The groups are shells around one centre, one inside the other: the same stretched ball of 3 dimensions in 8 sizes.
Known rows, each followed by its group:
[ 41 -47 -48  20 -32   5  23  18  -2  25  15 -16  -8  -7] : J359
[ 26  20 -15 -45 -11  15  75  -7   4  -5 -18  -3 -12  18] : J299
[ 44 -13 -15 -10 -16  25  27  -9  14   5  22 -31   9   7] : J683
[ 39 -32 -41  12 -27  14  32  10   1  18  13 -15  -5  -1] : J369
[ 42 -55 -48  19 -33  -2  19  22  -4  28  13 -16 -11 -10] : J77
[ 46 -36 -24  -1 -22   8  16   4   8  16  21 -30   2  -2] : J369
[ 41 -17 -26   2 -20  26  31  -3   9   9  20 -23   5   5] : J683
[ 37  22   4 -45  -5  29  53 -22  17 -11   6 -26   8  20] : J359
[ 42  -6  -1 -35 -10  13  33 -12  15   1  11 -31   5  10] : J307
[ 41 -43 -32  -4 -26  -6  23  14   1  22   8 -20 -10  -5] : J77
[ 31 -15 -47  11 -26  23  52   9  -3  12   3  -3  -9   4] : J26
[ 40 -43 -40   6 -28  -1  26  16  -1  23   9 -16 -10  -5] : J710
[ 31   9 -26 -12 -16  33  59  -7   6  -1   3  -9  -1  14] : J683
[ 30  28  -3 -48  -6  26  68 -18  12 -11  -7 -13  -1  21] : J710
[ 49 -31 -16  -1 -19  18  10  -4  14  12  30 -38  11   1] : J299
[ 47 -16   4 -36 -10   8  20 -12  17   4  18 -40   8   7] : J299
[ 45 -28 -13 -21 -18   1  21   0  10  12  14 -31   0   1] : J359
[ 34 -12 -24 -24 -19   4  48   3   2   9  -4 -12 -11   6] : J710
[ 45 -25 -11 -19 -16   8  20  -3  12  10  17 -33   4   3] : J307
[ 31  39   4 -53  -2  36  70 -26  16 -17  -3 -17   5  26] : J26
[ 25  15 -32 -18 -17  28  74  -3   1  -1 -10   2 -10  15] : J26
[ 33  34   9 -58  -1  29  64 -25  17 -15  -3 -21   5  24] : J77
[ 31   8 -15 -36 -13  14  60  -7   6  -1  -7 -11  -7  14] : J369
[ 30   0 -27 -23 -18  12  60   1   1   5  -8  -6 -11  10] : J307

New rows. What belongs after each?
[ 39 -15 -11 -35 -15  -2  37  -1   8   8   1 -23  -6   6] : J26
[ 30  37   9 -66  -1  24  71 -24  15 -16 -10 -17   0  25] : J299
[ 46 -56 -38  12 -30  -5  11  17   1  27  18 -25  -6 -10] : J77
[ 32 -28 -48   6 -29   6  48  16  -6  19  -3  -2 -16   0] : J77
[ 44 -24  -8 -29 -15   0  23  -3  11  10  12 -32   0   3] : J77
[ 29  34  -3 -48  -5  32  72 -20  12 -13  -7 -12   0  24] : J683
[ 29  23  -3 -56  -7  14  70 -13   9  -8 -15 -11  -8  19] : J299
[ 36 -34 -38  -6 -27  -5  39  16  -3  20  -2 -10 -16  -2] : J299
[ 30   7 -29 -13 -17  28  61  -4   3   1  -1  -6  -5  13] : J710
[ 27   4 -31 -22 -18  16  68   2  -1   4 -12   0 -14  12] : J683
[ 49 -35 -11 -16 -18   2  11  -1  12  14  21 -37   5  -1] : J77
[ 34 -36 -53  17 -31   8  40  19  -6  22   4  -5 -14  -4] : J77
[ 32 -13 -27 -25 -20  -1  52   7   0  10  -9  -8 -15   6] : J299
[ 43  -3  -9 -17 -12  30  32 -14  16   0  21 -31  11  11] : J26
[ 32 -14 -30 -21 -21   1  53   8  -1  11  -9  -6 -15   5] : J26
[ 48 -28  -8 -18 -16   7  14  -4  14  10  22 -37   7   2] : J683
[ 27  10 -25 -28 -16  17  69  -2   2   0 -12  -2 -12  14] : J359
[ 33  25   2 -52  -5  24  62 -19  14 -11  -4 -19   1  21] : J710
[ 30  -7 -38  -7 -22  17  58   6  -2   9  -4  -2 -12   7] : J710
[ 34   1 -11 -40 -13   7  53  -5   7   2  -6 -16  -7  11] : J359
[ 45 -27 -16 -11 -18  12  20  -2  11  11  20 -32   5   2] : J369
[ 45 -16 -15  -5 -17  27  22  -9  14   6  26 -33  11   6] : J299
[ 38 -11 -28  -1 -20  28  38  -3   7   6  15 -19   3   7] : J359
[ 35 -34 -49  14 -30   9  39  16  -5  20   5  -7 -12  -2] : J359
[ 49 -18  -2 -21 -13  18  16 -12  18   4  26 -41  13   6] : J299
[ 42 -24 -15 -23 -18   1  28   1   8  12   8 -26  -3   2] : J710
[ 47 -16   2 -33 -11  10  20 -12  17   4  19 -39   9   7] : J26
[ 46 -36 -27   6 -23  14  16   4   8  16  24 -29   4  -2] : J710
[ 43 -26 -16 -20 -18   2  26   1   8  12  10 -27  -2   2] : J307
[ 37 -37 -51  23 -31  15  34  16  -3  21  12  -9  -8  -3] : J77
[ 43 -58 -52  29 -35   2  16  22  -4  30  18 -17  -9 -11] : J26
[ 29 -11 -40 -11 -24   7  60  10  -5  12 -10   1 -17   5] : J26
[ 38 -21 -20 -23 -19   1  37   3   5  11   2 -19  -8   4] : J710
[ 38   3   2 -49  -8   8  44 -12  13  -2   1 -26   0  13] : J77
[ 39 -23 -36  11 -24  24  32   4   5  13  18 -19   1   2] : J683
[ 30 -13 -48   8 -26  21  56  10  -4  12   0  -1 -12   5] : J26
[ 40 -47 -52  26 -33   9  25  19  -3  25  15 -13  -8  -7] : J77
[ 26  27 -19 -32 -11  32  76 -12   6  -8 -10  -3  -6  20] : J77
[ 33  36   7 -51  -2  37  64 -28  18 -17   2 -22   9  25] : J299
[ 32  26 -10 -31  -8  40  63 -20  13 -11   4 -16   6  21] : J299
[ 29 -10 -45   4 -25  22  58   8  -3  10  -1  -1 -11   6] : J77
[ 32  36   5 -55  -2  32  68 -25  16 -16  -3 -19   4  25] : J77
[ 29   9 -24 -25 -16  20  65  -4   3   0  -7  -6  -8  13] : J369
[ 24  29 -15 -44 -10  23  82 -11   4  -8 -18   0 -11  21] : J299
[ 41 -11 -19  -8 -17  26  33  -7  11   5  18 -25   6   8] : J710
[ 39  22  12 -53  -2  27  48 -26  21 -12   8 -31  11  21] : J26
[ 41 -11 -16 -12 -16  23  32  -7  12   5  17 -27   6   8] : J369
[ 28  14 -24 -22 -15  28  67  -7   4  -2  -5  -5  -6  15] : J710
[ 48 -45 -19  -9 -22  -4   9   6   8  19  20 -34   0  -5] : J26
[ 46 -62 -45  23 -33  -2   7  20  -1  30  22 -24  -6 -12] : J26
[ 30  40   6 -59  -1  32  73 -26  16 -17  -7 -16   3  26] : J26
